Every row belongs to one group in each of 2 separate groupings. Each group adds its own fixed numbers to the row, and there is some noise. The rows also spread widely along 3 directions, which tell nothing about the answers.
Some rows, each with its group in each grouping after it:
[-1.46  1.77  4.73  1.92  1.63  4.00 -0.58 -3.37 -0.78  0.38 -3.38  2.06
  2.94  0.81 -3.49 -2.40  1.49  1.07] => (4) q_523
[-1.70 -1.46 -3.22  1.09  0.10  2.11  0.81 -2.03 -1.20  2.04  3.17 -0.54
  2.46  1.77 -3.92 -0.08  0.93  2.21] => (0) q_705
[-1.69 -0.17 -2.01 -1.40 -0.06 -5.76  0.58  2.34  0.26  0.47  0.60 -3.17
  1.62  2.06 -0.91 -3.91 -0.26 -3.54] => (4) q_363
[-0.26  3.90 -0.39 -0.08 -0.08 -1.50 -1.53 -0.97  0.45  0.54 -2.18  0.64
 -1.77 -2.72 -0.56 -2.11  0.42 -1.04] => (3) q_363
[-0.08 -2.69 -0.63  0.28 -1.07 -3.21 -0.53 -1.24 -1.50 -3.32 -3.44 -2.16
  1.76 -0.65  1.01 -4.22 -1.63 -3.26] => (2) q_523
[-0.95  1.63  1.16  0.51 -0.64  2.69  2.15 -2.56  0.42 -0.04 -1.77  0.71
 -1.13 -0.45 -2.21 -2.10 -1.24 -2.78] => (1) q_705
[ 3.02  1.57  0.51  0.74 -0.48  2.13 -1.30 -1.04 -3.15 -0.68 -0.31  1.40
  2.37  0.37 -1.62 -0.70  1.25 -0.36] => (2) q_552
[-1.56  0.08 -2.20 -0.74 -1.69 -0.55  3.23 -0.89 -0.74  1.10  2.68 -1.71
  2.97  1.50 -1.64 -0.24 -0.46 -1.70] => (1) q_552
[-1.54 -0.13 -0.63  1.03  0.27  0.72  0.93 -0.86 -0.75  0.49  0.68 -1.10
  0.46  0.20 -4.17 -1.92 -0.16  1.67] => (0) q_523
[ 0.46  2.93  0.08  0.05  0.67  0.54 -1.09 -2.05 -0.51  0.65 -1.12  1.52
  2.16 -2.83 -1.20  0.03  1.47  0.57] => (3) q_552
[-4.26 -3.67 -3.73  0.39 -1.20  0.87  0.00 -3.16 -0.08  1.89  3.52 -0.41
  7.73  2.19 -1.19  1.35  2.86  4.14] => (3) q_523
[-2.63 -0.34 -2.02 -0.31 -0.55 -1.13  0.13 -1.80  0.62  0.42  0.14 -1.24
  2.92  0.02 -1.62 -1.73  0.39  1.11] => (3) q_523
[-0.81  0.58  0.93  0.34  1.78  0.68  0.60 -1.03 -0.05  0.03 -1.68 -0.45
  1.98  1.61 -3.38 -3.75 -0.08 -1.19] => (4) q_705
[-2.37 -2.50 -1.65  1.59  0.05  1.94  0.24 -3.45 -1.34  0.56  0.40  0.35
  2.51 -0.42 -2.23 -0.20  1.33  0.90] => (0) q_705
[-1.85  0.81 -2.73 -1.56 -2.28 -2.27  2.58  0.25 -0.08  1.65  3.05 -1.99
 -0.21  3.40 -2.34 -0.68 -1.09 -2.70] => (1) q_363
[-2.15 -0.51 -3.70 -0.98 -0.53 -0.85  0.48 -0.97  0.69  1.31  2.17 -1.55
  3.92  1.93 -2.64 -1.42  0.58  2.13] => (3) q_523
[-1.65 -0.31 -3.31 -0.02 -1.08  1.54 -0.94 -2.34 -1.31  2.63  4.56  0.75
  6.91  0.50 -2.41  2.52  3.29  3.27] => (3) q_552
[-3.67 -2.17  1.78  3.89  0.31  4.47 -0.69 -5.09 -2.04  0.87 -2.07  1.43
  4.08 -2.11 -1.40  1.40  2.42  2.84] => (0) q_523

New rows. What belongs after each?
[-2.09  1.27 -0.39  1.57 -0.95  1.45 -2.70 -3.90 -0.33  2.05 -1.13  1.73
  3.18 -2.07 -0.11  0.87  2.58  1.59] => (3) q_363
[ 1.45  4.38 -0.45 -0.62  0.84  0.36 -0.59 -0.72 -0.84  1.00 -0.42  0.67
  0.77 -2.09 -2.06 -1.48  0.67  0.91] => (3) q_552
[-3.57 -1.05  0.03  0.76 -1.81  1.58  2.73 -3.22  0.07  0.23 -0.09 -0.33
  3.14  2.31 -2.35 -0.26 -0.43 -0.92] => (1) q_523
[-2.81 -1.15 -0.93  0.63 -1.97  2.16  2.39 -3.25 -0.07  0.33 -0.98 -0.01
  2.16  0.04 -1.00 -0.68 -0.35 -1.95] => (1) q_705
[ 2.44  0.23 -1.02  0.28  0.33  2.91 -0.26 -2.09 -2.32  0.02  0.14  1.80
  0.40  2.18 -2.71 -2.16  0.29 -0.68] => (2) q_705
[ 0.41  4.42  0.03  0.98 -0.06  2.70 -2.28 -1.89 -0.73  3.24  0.64  2.12
  0.08 -0.38 -2.86  0.83  2.22  2.07] => (3) q_363
[ 0.62  3.73 -0.31 -0.04  1.26  2.20 -0.71 -1.31  0.34  1.14 -1.55  1.65
 -1.25 -1.60 -3.06 -2.16  0.28  0.99] => (3) q_705
[-3.21 -1.86  0.46  0.50  0.84 -0.41  1.11 -1.15 -0.65  0.82  0.75 -1.35
  5.46  3.78 -2.97 -2.03  1.08  0.57] => (4) q_523
[-2.66 -1.76  1.06  1.99  0.83  3.73 -0.68 -4.17 -1.16  1.53 -0.75  1.29
  6.21  1.49 -2.61 -0.08  2.70  1.51] => (4) q_705
[-1.67 -1.08 -1.33 -1.02  0.71 -2.57  1.73  1.10 -0.13  0.26  1.85 -3.14
  3.45  4.67 -3.42 -4.00 -0.46 -0.43] => (4) q_523
[ 0.02  0.83  0.61  0.32  1.24  1.17  0.56 -0.74 -1.87  0.98  1.25 -0.23
  4.91  2.55 -3.42 -1.41  1.70  0.39] => (4) q_552
[ 0.44  1.58 -1.41  0.25  0.70 -0.98  1.14  0.08 -1.44  0.15  1.35 -1.39
  0.46 -1.30 -2.88 -1.27 -0.32 -0.02] => (0) q_552
[-1.15  2.69  0.72  0.01 -1.73 -0.17  1.07 -0.96 -0.28  0.76 -1.43 -0.33
 -1.84 -0.07 -1.39 -1.02 -1.49 -3.95] => (1) q_363
[-4.10 -2.41 -3.75 -0.13 -3.87 -1.19  2.19 -1.31 -0.73  2.76  3.37 -1.79
  4.31  2.67 -0.16  1.09  1.15 -1.63] => (1) q_363
[ 2.85  0.14 -0.62  0.55 -0.24  1.52 -1.23 -1.48 -3.00  0.01  0.95  0.74
  3.11  1.52 -2.29 -0.79  1.17 -0.49] => (2) q_552
[-0.45  0.20 -4.21 -0.55 -0.14 -1.20  0.87  1.15 -1.60  2.85  5.15 -1.70
 -0.09  2.57 -4.47 -0.42  0.74  1.20] => (0) q_363
